All groups share one centre, and each spreads out both ways along 8 directions, with some noise.
In the rows, 128 means zero.
Some rows, each with its group after it:
[121 179  79 111 202 109 121 133 144 186 111  98  66 101 160  76 116]
(3)
[114 113 122 119 136 134 130 109 163 146 137 115  67 141 136 118 132]
(0)
[ 89 144 143 134 123 116 131 141  78  74 126 113 121 141 170 177 160]
(1)
[124 157 111 115 137 125 119 135 113 149 118 147 125 108 153 153 178]
(0)
[131 134 113 137 119 131 133 113 129 147 140 138 101 108 149 118 154]
(2)
[129  77 153 145 103 164 156  96 124 119 154 154 178 144 125 185 130]
(1)
[131 142 121 133 118 123 130 124 123 125 125 132 122 119 145 132 142]
(4)
[161 107 135 157 150  96  85 130 135 164 120 121  77 150 112 116 118]
(3)
[132 113  94 164 135 106 133 110 109 128 152 115  69 115 164 153 156]
(1)
[141 150 108 173 147 107 104 118 112 137 134 123 104 111 118 126 134]
(1)
[ 93 154 178 133  99  99 111 119 155 105 106  89  84 206 130 112 107]
(0)
[102 164  90  93 169 130 135 140 154 158 118 118  86 102 138 128 157]
(3)
[164  94 102 179 167 100 113 107 117 164 146 125  84 117 142 141 138]
(2)
[114 150 154 116  51 150 125 103 168 127 140 134  98 145 137  85 135]
(4)
[106  71  63  87 170 135 177 136 183 136 146  84  51 115 139 108 113]
(1)
[ 93 132  73  91 173 121 118 146 149 146 132 109  56 109 129 146 177]
(3)
[117 120 139 137 161 137 110 120 121 150 148 119 104 124 146 142 145]
(3)
[167 135 140 162  60  91  90 148  76  97 114 151 109 121 151 125 187]
(2)
[175  63 146 139  91 120 128 137 111 115 144 136 104 131 153 104 124]
(4)
[116 137 112 146 145 113 127 133  92 104 136 114 103 115 159 144 143]
(0)
[ 93 131 122 135  95 125 148  95 173 120 132 120 120 159 104 184 149]
(0)
[120 175 188 150  48 127 103 101 132 107 113 151 163 176 116 136 144]
(2)
[110 147 175 131  49 142 106  93 172 122 135 133 104 167 110  94 141]
(4)
[109 135 111 123 179 137 124 147 110 115 139 109 116 100 135 114 120]
(0)
[135 111 180 210 107 138  57  92 105 101 187 124 100 149  88 126 128]
(3)
[126 129 105 112 171 158 121 152 116 115 149 124 147  82 112  88 101]
(0)
[107 132 128  98  97 133 142 128 154 130 121 134 106 140 141 137 167]
(4)
[139  93 125 139 141 109 144 147  80  81 126 108 138 135 147 154 109]
(4)
[134 110  96 127 146 116 143 140 106 120 124 127 119 108 153 159 150]
(3)
[142 126  99 143 118 127 133 121 113 139 134 144 124 105 139 155 169]
(0)
[118 105 117 130 136 130 131 136 147 103 142 104 121 137  91 114  89]
(4)
[115 152 119 138 160 140 109 119 126 143 139 127 122 107 115 119 128]
(1)
[141  90 158 105 128 134 109 145 157 131 132 123 133 153  96 105  88]
(0)
[ 91 113 122  97 184 148 115 129 162 145 146 107  99 129 102 140 126]
(2)
[142 123 109 146 170 111 125 135 100 147 127 133 135 117 135 157 138]
(4)
[139 124 118 132 144 114 118 134 118 148 121 145 130 125 133 169 166]
(4)
[101  62 104  90 184 140 157 107 192 185 141  94  50 150 142 149 131]
(2)
[142 143 103 165 163 140 101 121 110 141 166 135 121  78 112  98 130]
(2)
[135 125 129 129 179 149  94 125 141 181 140 155 141 108  89 143 137]
(0)
[ 81  89  92 103 211 140 129 136 159 120 159  73  53 119 109 127 108]
(2)
[183  71 121 122  90 110 152 134 128 154 108 170 151 136 137 165 156]
(1)
[148 121 151 130  96 140  95 125 132 148 140 154 112 124 140  89 150]
(1)
[123 107 110  87 135 117 143 156 144 123 111 111  89 131 143 114 131]
(1)
[147  96  95 128 172 124 156 137  75 143 137 129 101  90 209 144 155]
(3)
[134 121  92 110 103 127 152 137 146 100 121 121 119 116 117 102 119]
(3)
[175 105 116 154  83  95 116 137 107 113 125 125  61 126 171 106 149]
(1)
[139 152 153 151 135 131 118 105 119 174 124 143 133 131 159 127 139]
(4)
[132 132 106 132 102 138 157  96 142 145 144 133  89 103 174  86 145]
(2)
[ 87 155 106 130 148 131 129 131 111 102 132 117 129 114 123 173 156]
(3)
[132 116 141 142 142 135  96 112 144 165 148 138 101 131 112 145 152]
(2)

New rows. What belongs after each?
[129 133 153 155 152 137  86 107 106 169 149 143 103 123 145 146 163]
(3)
[114 144 120  90 241 163  91 164 113 164 144 123 139  78 112  86 102]
(0)
[ 89 213 148  90  71 179  94 125 136 138 145 178 139  87 122 119 225]
(2)
[122 145 115 125 140 161 124 111 137 153 154 139 133  92 122  96 124]
(2)
[110 119 134 158 136 145 122 117 106 102 164 117 120 124 129 144 133]
(3)
[ 98 155 109 113 205 135  95 123 131 198 134 120  53 104 171 138 188]
(3)
[181  87  71 110 159 120 177 146 120 173 118 139 128  75 187  98 114]
(2)
[155 124 132 117 109 106 145 140 113 142 100 144 142 132 152 136 144]
(2)
[ 70 144 170  97 159 146 108 136 130 124 119 121 146 160 120 170 146]
(1)
[ 74 168 114 165 176 148 116 103 102 105 173  97 110  99 130 127 125]
(1)
[ 83 105  99 125 196 130 176  97 169 133 146  65  83 146 140 123  68]
(2)
[110 146 130 124 133 169  83 104 160 188 166 163  99 106 103 130 192]
(2)
[137 146 104 164 143 128 105 116 122 128 154 114 102  99 111  80 104]
(1)
[ 94 151 127 118 146 143 142 117 118 148 132 123 111 116 179 124 142]
(4)
[142  97 133 126 101 115 124 136 123 115 120 138 125 145 121 149 142]
(4)
[119 148 161 137 104 150 121  90 170 151 141 127 112 149 109  81 101]
(4)
[128 118 134 126 115 128 134 123 130 133 132 129 117 133 148 135 142]
(4)
[124 153 147 128 112 128 106  99 177 177 130 125  80 145 128  79 133]
(0)
[196 129 135 205 121  78  59 115 117 167 120 148 111 139  81 134 132]
(1)
[138  90 153 130 130 134  86 119 141 184 144 151  81 143 126 170 196]
(3)
[132 116  84 159 167 138 129 122 111 136 171 134 128  82 118 147 138]
(0)
[108 115 114 151 119 106 142 117 105 100 130 132 143 144 121 229 173]
(0)
[124  64  88 115 211 138 149 117 160 173 153  93  69 117 134 126 100]
(2)
[100 131  87 137 121 142 156 107 138  85 162  95  91 100 130  93 106]
(0)
[118 109 190 160  52 197 112  76 135  95 198 156 168 134  97 104 129]
(3)
[109 165 180 105 159 134  81 144 132 129 111  93 113 155 118  60  79]
(0)
[134 124 106 134 178 155 112 124 138 165 154 142 144  93  89 131 135]
(0)
[128 128 143 125  91 126 115 115 170 135 127 135 118 152  95 127 136]
(4)
[120 139 134 106 163 118 105 163  89 135 104 125 110 119 173 132 164]
(0)
[ 99 120 123 100 118 137 143 134 151 123 133 116 103 138 132 133 153]
(4)
[115 124 139 157 183 141  79 117 140 161 154 118 121 139  72 159 128]
(2)
[109 161 132 121 117 162 126 106 156 141 149 134 125 116 116  93 136]
(3)
[172 146  80 157 119  96 117 144 120 128 128 121  85  84 138  59 116]
(1)
[188 100 153 200  54 100  99  70 158 182 143 138  30 168 153 104 151]
(0)
[111 167 179 169 150 155  74  89  91 163 162 131  86 116 183 109 167]
(4)
[103 135 169  68 148 144 111 167 149  90 116  77 108 143 122  17  47]
(0)
[118 140 119  97 115 159 142 116 141 163 139 151 131 100 146 128 171]
(3)
[106 159 123 104  71 140 127 110 174 136 125 140  96 135 121 106 180]
(4)
[111 139  45 113 175 114 171 146 140  95 118  98 136  97 106 124  85]
(4)
[129 124  95 146 116 121 148 116 124 123 144 125  90 106 160 135 161]
(0)
[ 78 169  95 132 170 117 137 129 142  93 125  88 142 135  83 158  96]
(4)
[150 127 141 126 107 120 123 137 110 130 113 153 163 134 141 146 154]
(1)
[ 52 144 100  73 175 179 164 136 147  83 165  66  67  96 166  56 101]
(1)
[180  90 154 118 128 121 110 122 170 217 112 153 118 152 132 101 114]
(3)
[104 118 148 125 130 125 123 132 130  84 137  80  88 151 128  79  76]
(0)
[102 154 162 151 127 130 115 105 123 111 133 111 127 152 125 133 113]
(4)
[125 180  78  86 147  98 120 146 203 178  82 111  85 128  93  89 119]
(3)
[ 73 102 143  89 168 135 128 146 116 107 125 111  98 152 154 194 172]
(4)
[118  97  96 115 192 120 169 114 153 175 127 103  96 135 155 148 105]
(2)
[138 130 138 137 111 125 116 133 120 117 129 139 149 132 103 131 123]
(0)
[144 142 125 164 101 130 116 101 140 133 150 128 104 126 116  99 124]
(0)
[162  99 136 124 133 132 102 123 178 185 125 154 140 141  73 129 113]
(1)
[104 116 113 115 158 148 138 125 127 135 149 118  98 112 149 132 140]
(3)
[164 140 139 156  68 114 107 127 101 118 128 154 119 113 145 112 165]
(2)
[147  77 150 172 183  92 107 106 142 191 112 128 115 182 109 210 125]
(2)
[178 100  79 171 133 105 146 116 103 149 147 122  69  89 177  92 129]
(2)
[120 101 100  98 106 126 141 148 150 109 128 134 103 124 105 156 160]
(3)
[165 110 117 174 127 115 139  89 138 173 143 133  88 123 159 124 126]
(2)
[176  89  83 180 121 136 142  89 138 155 174 139  88  90 121  96 117]
(1)
[151 124 105 163 137 109 120 132  76 129 129 159 149 101 142 198 182]
(0)
[105  78 201 124  52 143 111 112 166  74 150 109  94 192  95 107 116]
(4)
[112 127 140 119 143 153 123 119 130 148 141 125  98 117 154 120 146]
(4)
[134 106 141 108 180 146  97 147 136 170 135 135 124 125 111 117 122]
(0)
[135  99 129  99 141 113 126 157 107 134 116 117  79 130 182 136 161]
(0)
[139 136 154 107  57 129 126 100 189 157 116 128  80 159 127  56 121]
(0)
[137  92 100 139 196 127 105 138 141 142 149 118 117 114  77 137 106]
(4)
[111 108 147 105 155 153 165 116 111 143 133 114 104 123 219 104 127]
(4)
[111 117 122  49 116 170 126 147 173 160 137 157 101 108 129 107 188]
(2)
[136 144 128 166 192 114  95 121  97 159 129 113  95 113 161 121 121]
(3)
[ 87  74 161 120 134 170 100 110 156 123 177 122  90 153  99 164 158]
(3)
[101  97 128 109 147 154 119 132 135 118 158 104  75 125 136 114 133]
(4)
[100 166 102 122 168 142 120 110 180 159 135 115 118 115  88 117 120]
(4)
[174 134 115 136  92 131 175 110 116 147 122 142 136  99 192  50  97]
(4)
